The rows are grouped in 4 different ways at once. Each group adds its own fixed numbers to the row, and there is some noise. The rows also spread widely along 9 directions, which tell nothing about the answers.
In the rows, 128 means zero.
Some rows, each with its group in each grouping after it:
[155 123 117 130 155 122 132 120 109 104  82 105 152 118 118 126 137 173
 115 140 120 126 163  76 156] | kisi sadiv z727 z379
[110 127 101  96 158  87 116 102 179 131 125 147 122 131 168 108 133 112
 136 175 140 152 113  97  99] | Gilek sadiv z165 z509
[ 88  89 176 145 112 185 104 108 150 143 133 185  91 117 119 130 111  91
 139 135  83  66 122 182 110] | kisi pitim z498 z679
[112 121 139 151 112 120 129 108 147 141 156 137 113 130 148 121  87 122
 151 105 126 110 130 167 147] | dusoz lafo z165 z509
[133 151 152 161 113 147 148 161  72 153 155 121 135 149 115 131 138 110
 129 118 119 111 128 168 119] | debe lafo z498 z379
[112 139 159 120 140 161 129 142 102 168 123 115 118 143 105 113 124  93
 125 149  96 107 109 145 113] | dusoz pitim z727 z679
[131 107 122 150 114 140 103 131 137  83 131 146 126 126 143 148 160 169
 127  80 168 130 127 124 149] | Gilek sadiv z727 z161
[148 116 141  96 162 119 120 122 152 145 131 143 177 131 158 135 133 122
 145 152 115 162 129 151 128] | debe pitim z165 z161
[100 143 133 123 144  96 155 103 140 154 144 109 133 128 149 105  85  88
 141 152 112 125 169 136 109] | debe pitim z727 z509
[154  91 116 139 116  92 141  90 117 113 101 121 167 104  82 206 129 114
 134 158 120 124 185  97 119] | dusoz lafo z498 z679
[116 131 128 129 126 114 116 105 173 114 136 141  90 126 127 123  92 129
 141 121 140 134 103 121 153] | debe pitim z727 z679
[110 141 115 144 133 116 140 111 127 136 151 119 116 127 161 109 131 106
 131 147 137 119 174 125 103] | debe sadiv z727 z679
[123 114 148 147 120 152 129 125  97 139 126 133 117 136 111 131 124 113
 133 123 120  98 146 141 112] | Gilek pitim z165 z679
[148 141 129 125 147 143 147 165  85 164 167 110 162 147 164 111 160 120
 142 125 129 150 111 176 119] | kisi lafo z498 z679
[ 86 133 101 102 140 120 155 136 172 159 149 111 156 117 136 119 151  71
 158 145 127 151 132 136  54] | kisi pitim z727 z161
[114 127 106 125 116  98 113 112 144 130 152 160 119 130 129 164 169  82
 133 178 156 145 114 118  61] | dusoz sadiv z165 z679
[104 128 103  85 158 117 130 119 202 153 101 129 134 113 124 114 119  97
 150 169  94 142 103 111 109] | kisi sadiv z498 z379
[112 179 174 122 142 105 123 144 109 186 171 141  85 170 157 115  48  90
 133 132 123 142  61 201 157] | kisi sadiv z498 z509
[135 123 167 130 129 137 126 117 134 158 138 125 124 129 121 140  59 115
 154  98 102 117 118 195 183] | dusoz pitim z498 z679
[108  94  92 116 156 102 134  81 218 112 123 148 149  92 161 115 146 122
 151 184 104 124 175  97  99] | kisi lafo z498 z379
[115 152 162 130 133 108 103 131 129 127 151 173  81 158 134 124 103 116
 114 153 141 133  61 138 137] | debe pitim z498 z509
[124  90 158 158 128 139  77  86 126  79 116 189 104 124 158 141 148 166
  93 153 129  89 148 114 150] | dusoz sadiv z727 z509
[134 143 143 136 128 108 129 132  92 138 130 136 125 146 108 162 130 101
 115 157 130 127 134 128 108] | Gilek sadiv z498 z379
[129  96 102 152 113  57 149  78 127  96 139 144 157 104 123 196 152 105
 125 177 150 133 196  89  67] | kisi lafo z498 z509
[132 117 130  94 166 154 127 131 156 156 104 127 149 125 140 100 135 121
 140 160  82 131 108 128 140] | debe lafo z498 z679
[134 135 129 142 126  85 130 109 141 137 188 147 131 142 175 139 126 110
 149 144 154 145 146 164 112] | Gilek lafo z165 z379
[145 145 127  82 166 131  96 151 141 127 129 139 129 148 141 113 169 144
 122 157 142 174  36 113 141] | dusoz pitim z727 z679
[112 136 142 158 112 110 133 106 117 125 148 127  86 130 109 142  86 111
 134 125 143 110 139 128 127] | kisi pitim z727 z679
[118  85  91 145 129 134 124  88 192  95 115 136 156  86 156 120 153 153
 146 124 116 103 199 118 128] | dusoz sadiv z498 z379

New rows. What belongs after each?
[107 140 164 127 124 132 103 140 130 162 188 179 109 154 186 129 117  92
 134 129 134 139  64 221 117] | kisi sadiv z498 z509
[160 113 112 146 131 133 136 118  95 114 114 114 153 123 137 132 147 155
 126 122 134 122 185 108 134] | debe sadiv z165 z679
[138 149 154 135 136 127 128 146 105 146 154 146 130 151 134 131 141 111
 122 157 119 130 105 154 122] | debe lafo z498 z379
[128 102 112 151  93 132 141 126 108 115 129 124 139 121  89 166 153 113
 144 102 152 118 151 121  86] | Gilek pitim z165 z679
[139 143 137 104 174  80 117 110 105 130 135 140 141 152 178 131 145 119
 102 197 141 157 134 107 111] | Gilek sadiv z727 z509
[146 127 173 124 141 153 130 152 100 159  99 116 138 149  86 153  80 132
 137  97  94 124  93 158 187] | Gilek lafo z498 z161
[116 117 115 129 128 122 113 114 163 104 129 161 102 123 121 132 148 123
 132 154 141 127 111  98 110] | debe pitim z498 z679
[121 121 149 147 106 162 128 140 126 148 152 140 116 134 126 132 114 112
 150  95 115 109 103 183 142] | debe lafo z498 z679
[103 129 143  99 134 161 128 160 115 179 115 129 142 143 118 123 132  81
 134 122  99 127  80 168  99] | Gilek sadiv z498 z509
[109 120  97 131 133  84 170 100 135 147 129 103 155 112 129 132 120  89
 150 160 120 129 186 102  72] | kisi lafo z165 z509
[130 170 125 100 169  74 126 134 148 147 153 126 110 162 146 115 107 112
 139 164 158 177  88 110 123] | Gilek pitim z165 z161
[114 101  94 144 114 143 116 116 183 103 140 145 112 106 155 114 136 153
 155  87 149 123 121 139 143] | kisi sadiv z498 z679
[151 146 157 105 124  99 101 140 126 123 137 154 117 155 116 163  92 141
 126 106 157 182  20 149 178] | debe pitim z727 z509
[115 151 154 127 156 119 123 132 126 150 181 156 122 154 200  83 123 110
 124 159 128 132 119 176 120] | debe pitim z498 z509
[ 62 137  98  98 119  86 142 118 211 162 177 142 114 126 146 121 117  41
 167 144 146 153  90 156  48] | Gilek pitim z498 z509
[142 128 160 149 147 142 116 138  81 114 127 144 119 148 143 109 129 166
 105 133 126 110 119 129 155] | kisi pitim z498 z509
[119 151 128 120 151 140 148 142 141 164 136 100 118 137 140  76  89 117
 152 113 108 125 123 152 152] | debe pitim z498 z679
[136 117 107 126 138 108 158 107 150 142 129 102 157 112 136 132 102 117
 159 129 113 134 170 132 139] | debe lafo z498 z679
[161 128  92 115 162 105 132 119 162 102 101 109 134 123 137 109 125 179
 138 130 134 155 115  73 185] | debe lafo z498 z679
[163 124  90  99 157 108 136 136 144 122  86  94 161 122 100 138 142 156
 141 139 126 164 105  75 160] | dusoz lafo z498 z679
[124 144 124 116 154 110 133 129 178 136 136 119 124 132 145 104  86 136
 154 113 128 149 112 137 168] | debe pitim z498 z161
[186 146 131 112 168 105 155 145  61 153 137  90 200 145 148 138 141 129
 128 152 126 167 162 142 136] | debe pitim z498 z679
[102  93 146 144 135 162 134  94 136 133 128 127 129 112 152 104 120 115
 137 128  98  76 204 147 114] | Gilek pitim z727 z679
[133 101  74  93 169 148 137 137 182 104  97 102 193  97 153  81 203 171
 143 130 119 150 141  85 111] | kisi pitim z727 z379
[130 130  80 108 153 110 154 133 138 127 113 102 163 119 119 117 176 111
 137 167 134 151 147  75  80] | debe pitim z498 z679
[133  88 137 126 135 116 119  93 163 115 117 160 153 112 147 147 119 134
 134 145 106 125 143 133 145] | debe lafo z498 z509
[110 130 150 127 163 138 133  96 164 171 177 137 121 132 220  56  89 101
 156 154  96 107 184 195 131] | debe pitim z165 z679
[116 137 148 103 171 119 139 129 120 169 128 133 143 142 151 107 123  91
 126 190  89 129 117 135 103] | kisi lafo z498 z509
[155 136 130 122 178  75 111 108 122 102 161 170 144 151 211 115 183 150
  99 216 152 159 135  99 118] | debe lafo z498 z509
[141 178 123 147  99  65 146 150  88 136 184 125 120 158  97 172 129  90
 134 137 185 170  98 136  83] | debe pitim z165 z379
[114 107  96 151  83 142 149 146 127 129 160 128 147 115 108 161 175 101
 159  92 153 130 118 156  71] | kisi lafo z498 z679
[145  85 123 116 121 124 133 118 150 110  93 139 188 101  88 195 148 123
 142 127 116 143 148 119 114] | debe pitim z498 z161
[127 146 121 159  92 175 123 187  62 124 135 123 102 155  71 125 191 131
 121  97 164 114  70 115  89] | dusoz pitim z165 z679
[115 120 130 123 123 140 128 119 137 144 124 128 132 119 127 136 121 103
 140 126 115 123 132 144 120] | debe sadiv z727 z679
[115 144 137 114 134 138 110 144 144 153 147 146  94 151 143 120 114 105
 141 118 136 138  62 165 137] | Gilek sadiv z498 z679
[114 129 131 109 106 130 128 150 111 168 154 144 143 140 107 182 155  51
 145 136 136 147  82 177  60] | Gilek sadiv z498 z679
[147 128 109 123 143 100 146 121 122 114  96  95 151 123  94 148 134 146
 128 137 130 141 142  72 139] | Gilek lafo z727 z379
[123 121 130 158 127 117 125 102 134 102 128 151 113 125 127 119 140 134
 121 163 128 100 177  97 105] | debe pitim z165 z379
[134 113 130 151  94 110 137 122 123 123 121 121 129 119 104 172  64 136
 152  59 140 129 120 162 173] | kisi sadiv z498 z509
[120 136 109 139 136  88 120 103 166 104 150 130 106 129 165 109 114 159
 134 124 157 142 115 108 163] | dusoz lafo z727 z509
[120 158 199 176 125 185 116 169  27 145 144 140  74 178 130  89 118 149
  90 112 119  77  82 159 160] | kisi lafo z727 z509
[121 126 136 123 132 121 117 123 149 123 164 150 138 133 176 114 132 130
 136 116 144 147 105 162 132] | debe pitim z727 z509
[117 128 132 149 103 134 143 140 105 146 135 127 122 137 107 130 117 110
 140 106 128 117 114 143 112] | debe lafo z165 z509
[143 111 121 136 128 106 111 111 164  96 116 140 128 121 112 152 118 161
 141 115 151 141 125 104 156] | dusoz pitim z165 z161
[114 103 122 139 128 171 125 129 150 129 139 147 134 118 156 102 167 125
 141 127 110 104 135 147 112] | debe lafo z498 z679
[167 136 112 148 122 135 150 171  47 126 136  94 164 150 107 150 178 145
 125 101 159 144 125 122 123] | Gilek lafo z498 z679
[125 138 134 156 118 108 154 124  86 145 138 111 142 132 135 138  99 107
 130 119 127 115 181 150 122] | debe sadiv z498 z509
[ 84 111 166 145 136 150 117  96 165 146 112 148  87 121 123  96  56 113
 135 132  76  67 142 150 157] | dusoz pitim z498 z509
[156 132  89 114 171  77 105 102 192  82 146 154 114 132 192 102 158 181
 131 170 167 174 102  77 166] | debe lafo z498 z679
[142 121 129 115 153 158 115 139 122 137 129 141 150 134 166 111 162 135
 128 139 117 134 120 150 132] | debe sadiv z498 z679
[139 122 116 120 133  80 153 118 118 133 131 115 172 120 121 164 116 109
 141 137 136 157 146 129 107] | kisi pitim z498 z509
[104 168 122 150 115  97 143 142  98 154 178 127  94 153 113 141 148  64
 128 175 152 126 111 126  66] | dusoz lafo z498 z679
[110  90 167 155  83 197 102 149 119 122 151 164 144 124 114 165 167 121
 136  69 129 102 105 203 114] | dusoz pitim z727 z161
[115 149 114 153 136 112 141 123 113 139 161 120 108 135 161 108 127 109
 133 144 143 118 164 136 108] | kisi sadiv z498 z679
